The same things were measured in two ways. Each way mixes the same 9 hidden numbers, adds some noise and spreads widely along 5 directions of its own, which tell nothing about the thing.
Some things both ways: the first way, then the second way.
[ -8  -6  -6  10  12 -11  -5   5  -4   6  -9  -4   8   6  -7   5  -4   8]
[  0   5   2  -3   3   1 -11   6   5   5  -5  -4  12   1  -2  -3 -16   2
  -9]

[-11   4  -2   0  12  -2  -9 -11   1  -2  -6  -2  19  -9   3  -3   3  -2]
[-19   5  -3  -7  -7   5  15 -11   1   8   3  -1   6  -8   2   6  -1  -5
 -10]

[  3  -1   1  -7   2  -6 -10  -2   7  -9   2  -1   1 -12   1  -6  -5 -27]
[ 22  14  30 -10  -4  -5  -8 -26  19 -16   1   0 -12   7 -11  -6   7   9
  -3]

[ -4   0  -1   6  -8   4  -2  20   0  -5  -5 -11   6  -2   3   0  14 -19]
[-13  19   5  -8 -11   4   8 -13  16  12 -11 -12  12   1  -8  -5 -17   7
 -16]

[  3 -15   2   0   0   2  -3   2   2  -1   6  12  -5  10 -18   2  -5   8]
[  7  29   6   5   4  -3  -8  -6  10 -25  -9   2 -12   4   4 -20  10   6
   0]

[ -8 -12   2  -6   9  -2  -1  -5  11  -3   8  -1  -8  13  -7   5  -6   4]
[  5   4 -14  -7  -9  -2   3  -2  12   8  -7  -3  17  12   6 -16  -6   0
  -1]

[-10   7   1   5  -2  -1  12  23 -17   2   2   9 -12   7 -11  -5   2   1]
[-14  -2 -11  -8  -9  -1   7  -1 -20  -3  28   9  -3  -9  14   2  -1 -21
   3]

[-2 -4 -8 -2  4 -2  0  1 -5 -1  2  1  3  1 -8  2 -9  1]
[ 10  -2 -10  -1  -4   5  -9   5   6   2   7 -10  -5   3   3  -4  -3  -3
   5]

[ -2   3   4  -5  -9   0   3  -1  -1  -6   7  -8   1 -15   7  -9   7 -16]
[  2 -10   1 -20  -8   7   6  -5   0   7   5   2  -3   5  -7  12  -2 -13
   9]

[ -1  -9 -17 -10   9  -5  -6 -14  -1 -10   8   1  -6 -13   0   0  -5   7]
[-12  21  -1 -18  -7  10  17  -9  -3   6 -14  20  -3   0  -7  12  -9  -4
   9]

[-2 -8 -6  0  6 -2  3  3  0  3  0 -6 -5  5 -7 -9  2  2]
[ -8 -10   8   1  -8  -3   8  -5  10  12  -2 -19   6   1   3  -4   0  -4
 -10]

[-10  -3  -6  -2   8  -9   1  -9   4   4   7   3   1  -6 -15  -2 -13   6]
[ 10  -4  17  -5  -9  -2 -10 -11   8   7   4 -15  -7   8  -7   3 -12  -1
   2]

[  4  -6   6   8  -5   5   0  -4  -4   2 -11  -8  20  -4  15  -3  -4 -12]
[ -3  -7  20   0  -8   1  10  -5  17  11 -16 -18   8  15  -3   5 -14   5
  -8]

[-6  2 -6  7 -1 -4  6 -8  3  2  2 -9 11  2  7  1  6  4]
[-22   5  22   4  -8   3   7 -14   3  -3   4 -14  -5   5   0   9  -3   0
 -18]

[ -5  -9  -2  -6   4 -12  -8 -20  16  -5  13   4  -8 -26  -4 -16   9   1]
[ 15  24  -1  -8   1   2 -19   8  12   0 -28 -10  12   3  -7 -21 -19   8
   9]

[  9  -7  -9  -4  -1   2  -5  17 -18 -11  -8  -6  -5 -16   7  -6  -7 -23]
[ 18  24  -3 -12   1   0  -9   6  17   9 -25   3   7   3 -12 -13 -29  11
   9]

[  1 -13  -8  -1   8  -7  -6  -3  -1  -2   0   0   0  -3  -7   1  -7   5]
[-2  9 -2 -8 -3  8 -2  4  3 -3  1  2  2  0  0 -5 -3 -4 -1]

[  1  -6   4  -5  -8   1   4 -12   1  -5  11 -11   6 -12   7   2  -3  -5]
[-14  -1   6  -3 -11   7   2  -6   3   0   8  -8   2  15   3   6  -6  -5
 -12]

[ -1 -16  17   0   0  -1  -8 -35  22   5  14  10  16  -8 -15  -7   0  14]
[ -9  30 -16   7  -7  10  -7   5   4  -1 -12   5   4   3  12 -20   2   4
   1]

[ -1  -3 -11 -12   9  -3  -3 -12 -14  -5   0   9   5 -15  -2  -2 -20   4]
[ 16  -1   4  -8   0   3 -11   4   7   8 -24 -12   2  12  -4   2 -13   2
  17]

[ 0 -1  4  4 -6  1 -3  3 -5 -3  2  9  3 -9 -7 -9  6 -3]
[-15   5 -12 -11 -14  15  14   1  -7  15  -3   6   9  -4   6   6  -4 -11
   8]

[  5   2  14   6 -11   8   0  -1 -13  -4  -1   0  20  -4   9   5  -9 -14]
[  4 -29   7   0 -10  11  14  -5   3   7   8  -6   1  23  10  28   0  -4
   0]

[ -8   1   1   6  -7  -3   5  15   0  -6   9  -6 -16  -1  -1  -3  19  -3]
[ -7  12   3 -12   0   0   5  -5  -1  -1  -2   9   6   3  -3   6 -17  -2
  -6]

[-2  0  4  3 -4 -5 -2 -7 -3 -4  0 -1 12 -3 12  6  2  0]
[  8  -4  -4 -16   3  13  -5  11   1  -2 -16   2   9  14  -2   8  -7  -6
  11]

[ -8  -3   8  11  -3   0  -7   5   1   2   3  18  12   0 -24   1   3   9]
[  6 -13  23  -5  -2   5   4 -13   2 -18  14 -11 -18   5  -1  19  15  -6
  -1]

Other things, the second way, with their names:
k_496: [-13 -10 -15  -1 -17   3   7  -1   4  17  12 -22   5  -4   9 -10   5 -13
  -3]
k_926: [  1  20 -21   2   5  -4 -10  12  14  -3 -15 -19  12  -4   5 -30  -7   3
  -5]
k_697: [-11  17   1   7  -6  -2   2  -6   7   3  -5   1   1   2   6 -10  -2   4
 -10]
k_74: [-16  17  24   3  -9  -2  10 -27   8  -5  -9 -11   7   4   3   2  -2   9
 -19]
k_544: [-11  32   6  -1  -4  -4   1 -10   8  -9  -3   7   3   1   1 -15  -9   5
 -15]
k_307: [ -5  27  11  -8  -3  -1   0 -15   1  -9  -6  11 -10   1  -5   0  -6   2
  -1]
k_110: [  6  12  13 -10   0  -2   3 -10   9  -3   1   9 -13  -5 -12   4  -5   2
  -1]
k_992: [ 16 -17 -14  -4   1   6 -26   8  11   6  14 -15   5   2   1  -9   6  -3
  -6]
k_393: [ -8   0 -29  13   1  11 -11  20  -4  -2  16  -7   5   4  20  -3 -10  -3
 -10]
k_744: [  2  -7  -2 -12  -6  -5   6 -11   6   5   5   0  -6   3  -1  -3  11 -10
   2]
k_100: [ -8   3   6  -3 -13   0   6 -15   0   4  10   2  -5  -2   5  -2  10  -8
  -2]
k_479: [  6  27  15   0  -2  -6   7 -10   9  -7  -9  10 -17   6  -5   2 -19   9
   3]
k_296: [  6  -5   8  10  -8  -5   4 -13   9  -8  15 -16 -10   3  12  -6  14  -1
  -4]
k_587: [  2  17   4  -6 -14   0  22 -12   6   6   2   6 -11   5  -2  10 -25   2
   6]
k_513: [  0 -20   9  -3   2  -3   6  -9  12   2   0  -6   5  13   1   8  10  -1
 -15]
k_342: [ -1   5  -9  -6  -8   9   2   9   0   5   2  -1  -1   4   3   0 -14  -6
   7]
k_658: [ -3  10 -25  -6  -6  11   5  -2   3  -1  23   7   0  -4   7   1  -2  -2
  -7]
k_6: [ 10 -18   1   1   1  -5  10  -5   8   6   5   1 -11  10   3  14   2  -2
   1]
k_825: [-10  -3  17  -4  -5   0  -2 -18  -6   0  14  18  10  -1   6   6   6  -4
 -15]
k_811: [ -5  -4  15 -17  -5  -4  23 -17   2  -4   5   8  -7   3  -5  13   4 -10
  -2]
k_692: [ -6   6  25 -15   5  -5  18 -13   0  -9 -14   7 -21  12 -14  25 -11  -5
   4]
k_406: [ 25  10 -18 -10   7   5 -15   8  11  -7  -9   5 -17  10  -6  -4   0   1
  18]
k_559: [ -5  10   5 -11   1   5  23  -2  -8  -7  -6  18 -11   7  -1  25 -17  -5
  10]
k_395: [ -3  14 -13 -17  -6   1  -3  -3   7  11  -3  -5   6  -3  -8  -9 -14  -3
  -1]
k_831: [ 17   5  -1 -16  -6   6  -8  -4   7  -9  10 -10 -16  -5  -7  -7   8  -7
  14]
k_998: [ -7  -6  -1  -5  -4   9   4   7   0  -4   9 -10  -6   3   2   5  -1 -11
  -1]
k_555: [-32  24  17 -13 -29  17  20 -18  -1   8  -1  -4  17   4  -1   1 -18  -4
 -10]
k_893: [  7   4  -6  17 -14  14 -17   5  15   0  21 -23   3   5  13 -12  -7   9
 -13]
k_766: [  1  20 -30  -7  11   7  -2  22  -8 -21  12  16 -14 -13   7  -8   2 -12
   9]
k_131: [ -1 -10 -17  -8 -15  12   9   0   2  14  11   2   6   5   8   3   4 -10
   6]
k_275: [ -8   8  -6  -5  -4  -5   9  -2   4  30 -15  14  13  -9  -1  -1 -18   1
  -2]
k_32: [ -6   3   7   0 -12  -6  -3 -19   7  -3  25  -5  -1   6   5  -8   1  -3
 -20]
k_986: [-14  14   3  -1 -10  -5  15  -8   7  24  -9   6  -7  -7  -6   0 -14   0
  -1]
k_876: [-15  -1   1 -11  -9   8  19  -7   0  19  -3   1   4  -6  -4  17 -12  -4
  -2]
k_375: [ 10 -30  -2 -12  -6  11  14   1  -4   2  19   3 -12   6   4  25  10 -16
  13]
k_250: [  2   9 -10 -27   2   5   8   3   6  -9 -12   2  12  11  -7  -3  -9  -7
   2]
k_657: [  6  13 -14 -15   0  10   3  10  -1 -10   0   9   1   1   2  -3  -6  -8
  10]
k_993: [  0  28 -16   0  -1   6 -14   9   3  -8  10   5  -3  -4   2 -16 -14   2
  -6]
k_977: [ -4  -2  -8  -2  -5   5   9   2  -1  -3  17   0 -12  -3   6   4   4 -10
   0]
k_554: [  7  19  14  -1   4  -1 -12  -5   9   3 -17   2  -1   4  -9   4 -25  14
  -3]
k_900: [  4  -5   9 -11  -3   3   8 -10   8 -12   1   0   1  11   1   3  13  -6
  -2]
k_297: [ -4  -8   8  -1  -3  -2   3   3   3  -5  13 -17  -6   6   0   6 -14  -8
  -7]
k_35: [-16  -2 -30 -27  -7  11  10  12 -11  19   0  14  28   0   3   3 -20 -17
   2]
k_128: [ 14   4 -16  -6   1   7  -3  10   9  25 -27   5  11   4  -2   3 -20   7
  15]
k_797: [  6  27  -3  -6   4  -9   7  -1  17 -17  -1   4  -7  -3  -5 -21  -2   3
  -9]
k_208: [  5   4  21  -1 -16   7  -2 -18  16   5   0 -14   6  15  -3   2 -11  10
 -10]
k_431: [ -8   7   6  -8   4  -2   5 -10   3 -22  11   2 -19   4  -2   2  16  -9
  -9]
k_535: [-10  -3   4   7 -14   6   2  -5  -8   3  15  -4  -5   1  14   6   1  -9
   1]
k_515: [-12   4 -15  -1 -20  12  12   1   1  13   3  -3  10   9  14  -6  -6  -7
   3]
k_359: [  6  -9  -4 -14  -5   1  -8   1   6  15   7  -7   4   1  -7   1 -14  -6
  -1]
k_803: [-17   2 -16   3   1   7  12   7 -13   8  11  15   4  -4  13  22 -20  -3
  -7]
k_28: [  2  14  -2   2  -2  -8   0   0  12  -9   7   5   0   7   3 -16  -8   2
 -13]
k_929: [ -7 -17   5  -1 -12  10  17  -2   1  14   5  -9  -6   9   3  23  -7  -7
   3]
k_940: [ -1  32  20  12  -3  -3  -2  -9  14 -14  -8 -15 -12   2  -1 -11 -14  14
  -9]
k_147: [ -4 -12   2   6 -10   7   6  -7   7  -4  17 -25  -9   4   9   6  11  -5
  -6]
k_927: [  4   8  -5   2  -3   6  -6  10  10   0  -8  -5   0  12   4 -11  -7   1
   2]
k_832: [ 11  14  14 -17  -3   4   7 -12  16  -4  -9  -7  -3   1 -14   2  -9   6
   1]
k_882: [-19   5  21 -23  -7  -1  31 -22  -9  14  -4  27  -5  -1 -13  33 -19  -8
   0]
k_563: [ -1   0  14 -20  -3  -6  23 -17  11   2   0   0   0  -3 -12   9  -6  -3
  -7]
k_674: [ 16  -5  28  -4   3   5   0 -11   9   2 -28  -1  -4  16  -7  25  -7  11
   9]
k_722: [ -9  -5   4   6   3  -3  -8  -2   8  -6   4 -19   9   6   7  -6   0   0
 -23]
k_245: [ -9  13  12  -3  -4  -6   3  -4   6 -13   6 -14  -3   4  -1  -8 -12  -4
 -12]
k_530: [  7   9  32 -14  -8   0  18 -23  16 -13  -9  -2 -11  18 -11  11  -3   3
   0]
k_363: [-11  23   2  -8  -1   0   7  -4   0   4   6  16  -8  -9  -9   8 -24   1
  -9]
k_822: [-13   1   2  -5  -9   3   9 -16   9   2  11 -13  -7   0  -2   4   6  -5
 -12]
k_621: [ -8  39   2   7  10  -7  -3   6   2 -27   0  12 -23  -6   1 -17  -3   0
  -6]
k_598: [-16  -1  -3 -11 -21  15   8 -10  -5   9  21   7   4  -1   6   5   5 -13
  -4]
k_292: [ 15  23   6   8   0  -1  -6  -1  21 -10  -3   7   0   7   2 -16 -10  17
 -11]
k_948: [  7   4  23  -3 -10  -9   5 -26  17   4  -6   2   4  11  -1  -4   2   7
  -9]
k_594: [ -1  -1  13  -3 -13   5   8 -13  10  -3   8  -6  11   8   6  -3   2   0
 -10]
k_103: [  2   7  -5  -3  -1  -2  -7  -5   7  -5  11  -7  -4  -6   2 -11   5  -2
  -7]
k_685: [-13   7   9 -11  -8   1   5 -10  -3   1  -1   0  -4   7  -3   6  -8  -9
   0]
k_923: [ -6  34   4  17 -13   2   6  -7  14   0   4  -9  -4 -11   8 -15 -15  14
 -11]
k_507: [ 10   0 -28   2  -3  14  -5  20   7   6 -11 -12   7   4  12 -12  -1  -2
  14]
k_784: [ -7   3 -15  -6  -9   6   3   3   7   5   2 -10  10   7   6 -10  -6  -6
  -4]
k_980: [  2  -6 -12  -6 -11   8  -2   4   5  15   0   0  17  16   6   1 -17  -2
  -1]
k_221: [-27   6   6  -7 -12  -9  31 -11  -2  -3   8   1  13   9   9   0 -17 -11
 -17]
k_865: [ -4  15  21 -11   2  -7   1 -21  -2  -8  -3  17 -14   3  -8  10  -3  -1
  -3]
k_895: [-13  -6 -12   2 -14   3  -1   1   7  24   1 -10  29  12  11  -7 -21   0
 -16]
k_104: [-32  40  13 -10 -17  -2   6 -23 -14   8   3  19  -5 -12  -4  -2 -17  -7
  -4]
k_983: [  1   8  23   7  -7   4  -4  -4  13 -10 -15 -31   0  18   2  -3 -13   7
  -3]
k_130: [  8  -2   7  -4   4  -3   3   0  -2 -13   1   2 -11   8   3   9  -3  -6
   7]
k_523: [  1  20  21  13   6  -1  -4   2  12  -6 -26 -13  -3   5   0   1 -20  16
  -5]
k_815: [-13  -5   7 -16 -13  -4  21 -16  -6  15   3   2  -8  -1  -4  15  -6 -16
   8]
k_873: [ -7   8   4 -14  -9   3  13  -6   8  -3 -14 -14   2  18  -3  -1  -8  -5
   4]
k_774: [-11 -10  20  -5 -10   0  12 -25  -1  11   7   0  -3   4   0  23  -1  -2
  -9]
k_966: [-20   8  -4   1   4   9   2  13  -5 -10  -8 -10   8   1   9  -2  -2  -8
  -7]
k_716: [-11  11   9   7 -14   5  -8  -8  10   4  -8 -19  16  11   9 -16  -3   5
 -12]
k_829: [ -4   1 -19  -9  -7   2  -5   8   3   2   6  -8  -3  10   2 -13  -2 -13
   3]
k_826: [-11 -10  27  -3 -12  -6  15 -26   0  11   1  -2  -2   4   0  16   2  -4
  -6]
k_542: [  8  25  21  14   6 -10  -8  -8  18 -22  -7 -13 -15  -2   0 -16   1  14
 -12]
k_868: [-23   4 -21  -8  -2   4  20  13 -12  15  12  20  -2  -9   3  13 -21 -14
  -4]
k_101: [ -9  11   0 -10 -12   1  11 -10  17  15 -13 -12  10   6  -7  -9 -11   3
  -9]
k_272: [  6   1  11   3   9   7  -6   5   5 -21   6 -13 -21   0  -2  10   5   0
  -2]
k_971: [  0   5  19  -6   4   1  13 -11  -2 -25   5  -7 -18   1   0  18   4  -4
   0]
k_604: [  4  -6  -5 -17  -6   9   1   2   5   7   0  -5  13   6  -2   3  -9  -6
   2]
k_155: [ -3  -5   9  -5  -7  -4   1 -14  13  14  -5 -17   6   6  -5   1  -6   1
  -9]
k_495: [-11  10  25   6   3  -4   3  -3  12 -14 -16 -10   6  17   1  -2  -9   6
 -19]
k_29: [ -9  13  22   2  -9   3   1 -17   9   4 -10  -7   9   4   0   1  -8   9
 -13]
k_8: [-22   4   9  -8  -7   8  20  -3  -3   2  -4  -2  -3  -2  -1  10  -3 -10
  -2]
k_641: [ 2  5  8 -7  3 -4 -3 -6  2 -4 -2  8  2  1  0 -2 -1 -2 -4]
k_152: [-10 -14  -9  -5  -9   8  14   9  -1  -4  12  -3   2   6  12  -5  15 -18
   1]
k_751: [  1  -6  -9   7  -5   5 -12   3  -2   4  20   2  -6   0  11  -1   5  -6
  -3]
k_205: [ -7  15  23   2   1 -10  10 -23   9  -6  -1   2 -14  -7  -4   4   4   6
 -14]
k_701: [ -6 -14 -11 -13  -9  11  16   4  11  23 -10 -17   8  12  -5  14 -15  -5
   2]
k_339: [ -4   1  13  -5  -3   9   7  -3   5   1 -11 -12 -19   4  -8  15   0  -3
   6]
k_127: [ -6  32  16  -6 -11   3  -9 -13  13   6 -16  -7   5   0 -11 -14 -19  10
  -7]
k_780: [ -4  16  14  -6  -6  -3   0 -17  -4  -5   8   5 -15  -5  -3   7  -6  -4
   2]
k_304: [-18  14   3   6  -3  -1   2  -2   8  -3   0  -9  13  -1   7 -15  -5   2
 -23]
k_43: [-12   0   2  -2 -11  10   8  -2  -2   6   3   3  16   3  10   4  -6  -3
  -8]
k_417: [  2 -11 -19 -22  -8   1   4  -6   7  13  24  -1  -3  -2  -8   2  -2 -12
  -5]
k_73: [-13   2  15 -17 -17   8   0 -17  -3   8   7   6   3  13  -6  10  -9  -9
  -3]

Some of these things the first way, each followed by its name:
[  6 -10  -3   1   1   6  -6  11 -13  -1  -7   6   3  -5 -10  -8  -7  -7] : k_542
[-4 -3  0 -4 -3  6  4  4 -3 -3  3 -8  7  9  1  9  3  1] : k_431
[ -5   4  18  10 -10   4   8  -5  10   3   8 -11  10   6   4  -8  15 -10] : k_6
[  0 -17   9   1  -2   4  -2   6   1   1   6  -3  -7  -8 -14 -10   7   2] : k_304
[-15 -14  15   5  -5   7   8   1  10  -2  13   1 -21  -2  -3  -8  13   9] : k_221
[-11   0  -4   2  -1   6  12  25 -13   2   3   8 -11  12 -20  -1  -2   9] : k_815
[ -9   9  -1  -2  -3  -3   3   6  -6  -3   9   6  -4 -13 -10 -10   3  -6] : k_780
[ -8   6  -1  12  15 -12   1  -4   2  10 -16 -14  17  13  10  -7   4  -6] : k_275
[ -8   3   5  -4   1   1   0   8 -15  -7  -6 -11   8 -11  16   3   1 -12] : k_35
[ -3  -5   1   2   2   3   2  11  -2   2   5  13  -7  13 -23  -4  -6   2] : k_296
[ -2  -7 -25 -11  18  -5 -11   2 -10  -5  -7  13   4  -2 -13   7 -27   4] : k_831
[ -2   4  -2  -3   6   2  -4   5  -9  -3  -7  -5   9  -7   3  -9   1 -15] : k_205
[ -4  -3  -2  -6   5  -2   4  11  -4  -2   2 -10  -2   9  -6   7 -15 -12] : k_32
[  0 -20  -8   0   9   3  -7   4   7  -3  -5  -6  -7   7  -1   0  -2  -1] : k_797
[  2   1  -1  -4 -10  -7  10   9  -4  -5  10 -12  -8  -1   3   4  -4 -13] : k_73
[-13  10   7  10  -9   4  -2  -4   1  -5   3  12  13 -15   6  -7  18  -2] : k_971
[ 5 -3 -7  1  4 -9 -1 -3 -6 -5 -1 -6 -5 -5 12 -4 -3 -7] : k_43
[-3 -9 -1 11 -9  3 -1 13  7 -5  3  7 -6 13 -3  9  4 -3] : k_530
[-12  -9 -14   1  15  -4   3   1   7   9   1   4  -1  25 -23   5  -7  23] : k_496
[  3 -12   2 -17   6   3   0  -3 -15  -7   5 -11  -5 -18   0  -4 -20 -10] : k_895
[-8 -7  5 -5  8 -1 -2 -5 -2  1  2 -7  9 -3 -6  1 -2  6] : k_722
[-13   2   0   8   5  -6  -1  -2   1  -2   4  -2  -2 -11   0  -8  10   2] : k_882
[-15 -13   6   7   1   1   0  -9  13   5   6   6   2  -7 -11  -3   4  15] : k_245
[ -8  -3 -12   2   1  -5   4 -13  15  -1  17   1  -6   6 -10  -2   8  14] : k_147
[  3  -5 -13   6  -9   5   7  13 -18  -4  -2  10  -2   4   0   8 -10   4] : k_983
[ 2 -2  0  1 -1 -2 -2 -7 -2 -4  4  2  4 -7  1 -5 -3 -4] : k_375
[ -6 -14  12 -14   4   4  -2  -5   9  -1  16   1  -9  -5 -25  -9  -1   3] : k_744
[  4 -22 -19  -3   2  -4  -6   9  -8  -9   7  12 -24 -13 -15   0 -13   7] : k_555
[  4 -21   9   8  -7   4   0   3   0   6   5   6   5   8 -20   3  -8  11] : k_927
[  0  -4   0  -1   2  -1 -10  -2  -5  -2  -8   2  19 -21  -1  -5  -9 -15] : k_127
[ -8  -4   4   6   5   8 -10  22  -7  -3 -14   2   8  -3  -3  -2   4 -14] : k_563
[-13   1  -1  15   4  -4  -1  13  -1   6  -7  11  15  25 -13  15  -4  10] : k_307
[ -1 -17  -3 -13  19  -8  -8 -11   9  -3   8   2 -14   2 -17  -4 -19   1] : k_948
[  2  -3  -2   4 -14   7   3   0  -1  -1   9   2   6 -11  -8  -7  12   3] : k_339
[-11   3   0   7  -5   5   8  -4  -4   0  -1  -3  15   1  12   6   5   7] : k_692
[ -5  -5  -1   5 -11   9   4   8   2  -4   6 -10   4   0   1   4  13   0] : k_701
[ -2 -16  -6   5   0  -1   1   1  -3   3   4   3  -1   2 -13   3  -4  17] : k_998
[ 15 -13  11  13 -11   4  -6  19  -4  -4  -4  -6  -1   4  -1  -3  -1 -25] : k_292
[-11 -18 -17  -9  22  -3  -6  -8   5  -1   2   5  -8   6 -16   2  -7  25] : k_926
[-7 -7  6 -3  7  3 -7 -5  1 -3 -3  3  6 -8 -1 -4 -3 -2] : k_811
[  1   8  -9   4   3  -7   8  -5 -14   3  -4   2   9   6   6  -2 -14  -1] : k_535
[ -3 -16   6   3   4  -1  -1  -5   8   6   9   4  -1   9 -23  -2  -3  15] : k_697
[ -6  20   2   3  -6   1   2   9  -6  -7  -6  -5  13   0  21  -2  12 -24] : k_74
[ -9  -8  -9  -4  20  -7  -8  -1  -9   2  -9  -3  12  -5 -11   6 -22   5] : k_359
[  6 -16 -13   5   4   2   5   1 -11   4  -8  -4   4   9   2   3 -11  12] : k_621
[ -7  13  -1   2   5   0   0   9 -17  -2  -9  -1  19   2   2   3  -8 -12] : k_774
[ -8   2  -2  -2   0   4   4  23  -7  -1   1  -5  -1  11 -13   2   3  -6] : k_155
[ -2  -9  -1  13   2   2   4  10   0  10  -5  -5   5  12 -14  -8   3   3] : k_986
[-12  -2   2   3   0   0   5   1  -3   3   2   4   8   5  -9   6  -5  11] : k_685
[ -2  -8  -5  13   4   0  -3   4  -3   6  -8  13  14  26 -12  11  -8  16] : k_507
[ -6  -5   2  12   1  -1  -5   6  -3   1  -4  -6  10 -14  -5  -6   6  -4] : k_363
[ -2 -10   2  -5  -6   6   3   9  -1  -5  10  -2  -8   0  -9   1   2   0] : k_784
[ -3 -20  -8 -19  -4   8   3  -6   3 -13  25   6 -29 -16 -13  -3  -2  15] : k_873
[ -7  -3   3   3   5  -6   2  -3   9   6   6   5   1  12 -17  -4  -1   5] : k_100
[-11  -2  -2   1  -1   4   0   8   8  -1   8  -3   4   8 -15   4   9   3] : k_822
[  7 -13  -3  -9   6  -2 -10  -2  -6  -9   0   3  -7 -13  -1  -5 -17 -13] : k_594
